The rows are grouped in 3 ways, from coarse to fine. Each group lies inside one group of the grouping before and may be the whole of it. The rows also spread widely along 10 directions, which tell nothing about the answers.
(in the rows, 128 means zero)
Some rows, each with its group in each grouping after it:
[150 137 148  99 143 102 127 158 154 116 103 136 173 113  36 163  93 118
 157 104 125 111 151 136 199] | k_445 lebu Nisik
[126 103 165 111 128 131 112  98 144 146 152 169 137  71 150 133 138 101
 120 139 116 138 171 123 166] | k_370 kave Verum
[133 139 122 121 141 116 121 156 146 141 131 149 143 116 130 176 107 123
 116 104 128 104 155 150 200] | k_370 vub Gerak
[168 130 107 129 140 116 166 173 127 121 119 107 129 150  94 137  93 113
 156 172 130  91 163 159  94] | k_445 vakog Lituv
[139 147 169 146 131 106 140 138 144 101 138 122 130 125 114 158  94  83
 120 149 157 131 175 135 160] | k_370 kave dud
[147 139 121  89 162 142 126  98 125 151 123 154 123 200 133 176 121 145
 124 148  86  80 195 172 157] | k_445 vakog tevum
[171 131 176 156 105  76  96 133 135 117 144 128 151 166 180 172 116 129
 127 138 132 148 197 164 124] | k_594 ruga mib
[117 127 118  29 112 154 117 128 136 112 181 135 140  46  92 165 104 140
 172 151 123  91 180 119 144] | k_249 sena felep
[157  81  75  93 165 160 185 123 122 180  88 143 123 133  88  68 147 140
 149 156 100  88  91 161 128] | k_249 sena Vesa
[160 110 183 130 137 108 135  86 154 144  85 154 161 150  95 120 130 112
 134 128 132 169 147 132 179] | k_594 Suru loros
[151 146 176  94  99 115  96  91 144  92 139 132 154 143  92 173 115 123
 135 120 141 124 170 150 198] | k_249 mamo pepip
[121 119  63  86 158 132 178 152 164 159  98 128 129 111  56 105 129 157
 134 116 144 114  69 123 176] | k_672 Zez Lat
[137 146 157 122 138  91 133 114 170 132 122 111 137 161 113 171  94 151
 138 135 144 157 171 149 163] | k_249 sena Gup
[121 130 166 157 112 125 161 163  95  93 148 119 122 129 109 120 119  92
 167 189 138 144 144 123  66] | k_672 dep togud
[110 128 142 186  85 110 133 154  84  77 157 123 132 146 143  86 181  97
 115 137 169 149  61 123 119] | k_672 dep tugu
[101 152 124 116 133 125 101 108 108 110 139 143 145 187 124 156 165 150
 113 114 117 129 109 124 187] | k_594 ruga Memaf
[140 141  98 140 135  75 133 175 177 148 139 103 137 123 143 178  94 149
 114 116 149 131 149 155 169] | k_370 kave zer
[ 52 169 138  89 145 160 112 132  83  95 172 152 138 116 110 174 118 120
 161 155  98 110 156  83 143] | k_594 soge tokeg
[125 148 132  86 181 145 138  86 138 163 100 160 131 200 118 181 107 155
 137 151  82 107 190 147 166] | k_594 soge pomit
[101 140 105 112 126 124 120 139  93  93 142 126 146 161  64 124 162 138
 154 144 111 116  80 116 141] | k_445 nad gavu
[118 141  98 152 122  86 106 186 105 124 120 119 166 172 131 152 142 161
 138 101 110 126  88 146 156] | k_594 soge senu
[136  99 114  77 144 164 134  73 139 176 136 184 112 130 165 114 170 131
  91 129 116  96 137 152 183] | k_672 Zez mizur
[139 143 123 101 133  96 108  84 187 130 149 126 137 160 136 160 143 157
  92 117 155 141 155 145 191] | k_445 lebu vopa
[ 96 138 151 137 141 125 107  63 158 126 142 159 126 143 141 139 169 129
  79 106 153 161 119 107 221] | k_370 vub fikul
[146 144  88 143 120  93 108 204  98 127 142 119 158 173 159 175 120 143
 122 102 111  83 125 179 155] | k_594 ruga dakot
[105 148 123 127 149 118 125 134 121 147 119 144 135 215 135 184 135 164
 118 111  92 119 126 162 183] | k_672 dep dezab
[173 102 121 120 128 130 144 103 146 148 126 146 124 132 141 112 147 120
 111 144 141 114 151 154 150] | k_370 vub Nul
[126 133 191 120 130  99 100  78 175 128 123 157 150 129 102 172 114 126
 123 115 136 166 174 130 209] | k_370 Fepev Fak
[118 106  95 154 172 156 164 143  82 154 137 152 105 161 166  93 148  99
 122 185  91  92 130 144  86] | k_445 fop sime
[121 111 135  95 183 153 161 129 132 157 101 160 140  91  65 115 111 100
 157 152  94 106 144 119 151] | k_445 lebu vep
[ 94 103 158 114 135 140 133 112 125 131 143 156 135  66  88 112 145 110
 169 177 105 163 134  84 110] | k_370 kave Verum
[162 114  90 163 114  84 126 204 104 134 119 107 154 155 150 127 135 140
 125  98 124  91  83 193 156] | k_249 sena felep
[126 157 129 133 140  66 138 140 177 130 123  77 138 183  99 189  85 193
 159 145 144 173 155 145 126] | k_249 sena felep
[ 83 141  89  69 133 143 126 134 120 120 146 140 135 137  69 157 149 170
 160 132 107 111  98 113 157] | k_672 Zez Lat
[173 100  88 131 104  97 121 137 135 146 135 130 138 152 144 123 168 167
 130 136 125 124 115 168 124] | k_370 vub Gerak
[155 132 153 134 148 114 153 110 149 143  90 138 128 198 105 140 120 130
 123 134 130 129 144 161 165] | k_672 Zez Lat
[171 102 135  71 121 107 107 160 134 150 114 154 170 105  73 186 109 144
 178 127  70  91 180 170 165] | k_370 kave dud
[113 121 127  89 173 142 177 134 171 174 119 149 119  85 105 143  87 124
 133 143 131 134 163 122 160] | k_672 dep togud
[ 66 135 117  80 152 168 128  77 142 130 180 154 106  87 117 146 131 129
 134 173 127 134 159  89 141] | k_370 Fepev Fak
[157 123 125 124  86  74 122 133 150 115 133 105 147 184 112 147 152 185
 144 133 144 164 118 158 122] | k_672 dep dezab
[119 149 153 104 111 105  83 111 109 110 148 144 158 178 133 186 136 165
 157 140  93 135 173 135 138] | k_594 soge tokeg
[145 128 138 152 130  77 116 198 118 147 112 130 170 134 145 165  96 141
 159 119 100 132 154 155 131] | k_594 soge tokeg
[140 133 144 134 138  91 152  90 178 141  95 121 127 193  93 127 143 158
 117 135 162 177 114 134 163] | k_672 Zez mizur
[164 143 149 125 107  88 108 148 114 109 126 108 155 203 114 190 109 158
 163 137 103 105 169 188 137] | k_249 sena felep

New rows, each followed by its group in each grouping:
[103 137  80 134 124 137 109 163  60 107 157 139 139 171 148 132 175 138
 128 135  97  89  82 138 131] | k_594 ruga mib
[114 154 169 107 116 124 112 115 127  85 142 147 156 104 103 141 120  97
 126 117 157 132 147 102 197] | k_594 soge tokeg
[ 67 138 108 152 150 134 142 139 122 129 189 126 108  97 189 120 133 115
 105 160 157 159 124  86  98] | k_594 ruga dakot
[171 106 151 137 151  93 145 117 157 164 117 126 134 157 137 138 109 142
 157 184 106 148 195 160  76] | k_445 lebu vep
[131 113 147 108 127  99 102  68 153 162 140 152 143 154 172 141 155 180
 132 146 110 177 171 127 126] | k_594 soge tokeg
[108 118 151 124 108 104 109 122 143 128 168 140 128 105 157 141 146 138
 135 145 143 169 142 116 119] | k_672 Zez mizur
[165 130 106 118 125 121 131 128 125 134 124 137 132 182 121 153 140 146
 131 145 115  93 149 173 148] | k_370 vub Gerak
[146 128 100  44  90 143 105  97 108  95 150 139 154 146  80 133 170 165
 162 153 116  94 133 132 135] | k_594 soge senu
[178 117 109  58 113 133 143  73 174 152 145 143 118 158 144 141 143 163
 103 145 153 104 178 175 159] | k_672 dep tugu
[120 113 111 124 128 128 164 201 118 134 143 131 132  69 113 120 109 107
 151 143 137 118 118 129 117] | k_672 dep togud
[162 122  86 116 162 128 179 147 144 160 117 117 116 151 136 124 101 141
 140 182 129 110 163 151  87] | k_594 ruga mib
[129 130 147 141 133 127 131 140  88 123 148 122 124 175 151 155 116 129
 163 182  92 108 171 160  82] | k_249 sena felep
[100 161 133 159 141  90 146 154 166 121 149 105 117 142 145 162  95 132
 112 130 176 160 139 122 145] | k_672 Zez Lat
[114  91 109 105 120 144 123 111 102 134 148 146 134 107 122  86 179 144
 151 147 108 128  86 127 120] | k_249 sena Vesa
[136  90 139 121 162 150 142  83 111 178 100 169 124 165 143 102 160 130
 130 148  79 121 126 157 149] | k_249 sena Gup
[120 124  98  60 141 120 114  89 165 166 122 151 135 175 102 170 153 204
 135 115  99 127 129 146 184] | k_672 Zez Lat
[124 120 159 115 157 103 117 114 165 187 111 162 143 164 156 193 111 165
 119 104  91 150 175 162 189] | k_672 dep dezab
[108 164 119  98 157 140 156 148 155 127 145 129 113 123 117 175  76 114
 117 133 151  97 169 132 177] | k_672 Zez Lat
[125 120 157 126 100 100  96  94 139  96 139 143 152 126  96 126 177 123
 113 110 146 158 100 119 200] | k_370 kave dud
[164 112  79  98 129 152 173 173  99 121 115 119 136 115  81  93 124 109
 146 144 131  52  95 166 143] | k_249 sena felep
[126 118  53  92 114 135 166 121 144 124 155 115 110 132 116  85 177 159
 103 140 177 121  67 132 140] | k_672 dep togud
[195 110 120  71  94 113 122 138 128 120 126 131 163 137  87 144 128 149
 162 144 120  96 163 165 129] | k_594 ruga dakot
[ 73 145 150 138 194 146 153 100 133 155 110 150 118 155 123 143 112 113
 114 130 115 142 130 118 194] | k_249 sena Gup
[123 117 126  92 131 160 157 109 107 134 149 149 110 146 120 124 145 129
 149 187 110 113 154 136  94] | k_672 dep togud
[127  89 121 155 139  85  97 178 125 184 113 157 163 113 145 157 130 156
 154 104  70 140 119 162 149] | k_370 Fepev Fak
[159  85 154 169 118  88  93 143 107 147 104 163 165 144 148 109 172 123
 123  91  97 140 102 162 168] | k_445 vakog tevum
[123  98 153 125 104 115  91 129  87 123 136 153 160 130 121 125 170 140
 163 125  85 135 105 142 142] | k_249 sena Gup
[139 109 100  81 110 114 120 121 145 142 130 142 142 135 100 129 168 172
 137 120 128 127  99 142 163] | k_672 Zez mizur
[115 135 124 140 171 163 178  96 108 107 113 139 116 165  72  70 157  82
 117 168 141 111  92 107 143] | k_445 lebu Nisik
[140 134 146 125 154 141 164 110 123 136 119 132 120 161 131 124 109 113
 146 192 123 126 183 129  90] | k_594 soge senu
[149  95  98  96 164 158 177  92 137 161  81 158 130 126  90  60 155 122
 126 149 130 117  97 123 156] | k_594 soge pomit
[119 109 147 182 138  80 107 199 110 149  96 145 172 123 107 155 131 131
 158  91  88 151  99 137 166] | k_370 vub Nul
[168 115 107 122 129 113 151 131 139 138 114 128 140 151 118 106 137 130
 116 132 149 120 119 150 148] | k_594 ruga dakot
[115 139 163 174 167  99 161 139 160 167 104 135 124 167 153 154  96 124
 108 128 140 165 153 144 156] | k_672 dep tugu
[131  91  80 124 176 161 180 126 130 182 108 155 109 109 125  83 147 118
 119 155 116 107 107 128 134] | k_370 vub Nul
[143 138 158 141 116  76 121 182 134 118 107 120 160 158  82 175 100 142
 168 117 118 138 139 154 148] | k_672 Zez Lat
[149 112 116  77 112 114 132 113 182 136 166 127 129  66 124 140 120 141
 136 161 152 136 179 128 130] | k_370 kave Verum
[ 91 144 117 139 155 136 150 122 130 138 140 144 111 157 151 133 143 120
  84 117 146 127 105 133 187] | k_672 dep togud
[110 143 171 104 136 140 134  96 146 116 145 150 119 125 117 151 113 105
 123 143 146 132 170 117 167] | k_672 Zez Lat
[106 156 103 110 130  86 133 148 175 126 137 105 133 149  95 172 116 177
 133 120 161 158 114 124 164] | k_672 Zez mizur
[ 97 136 113 130 130 121 155 165 133 119 156 119 122 106 122 129 121 124
 128 141 159 142 111 117 131] | k_672 dep togud
[132 107 139  91 126 129 120 101 139 170 149 163 128 144 163 161 142 164
 138 153  96 131 180 154 121] | k_672 dep tugu
[108 122 164 101 140 126 130  68 184 129 146 142 129  74 118 116 124 120
 109 119 176 174 142 102 197] | k_249 sena Vesa
[138 140 168 163 119  85 120 139 154  93 161 115 141 111 138 136 112  93
 118 136 176 156 161 123 136] | k_445 lebu Nisik
[177 116 134 132  90  97 131 152 127 105 141 113 142 127 111 129 131 120
 153 168 136 121 152 158 101] | k_370 kave Verum
[167  87 151 156 116 128 153 149 106 119 103 149 144  97  87  76 154  85
 155 154 129 126 106 131 117] | k_370 vub fikul
[149 133 183 103 108 126  97  77 129 108 150 155 140 155 126 174 139 110
 125 146 113 114 195 152 177] | k_370 kave zer
[175  88 107 124 111 105 138  79 168 157 119 143 124 157 160  75 189 152
  80 112 165 141  89 162 171] | k_672 Zez Lat
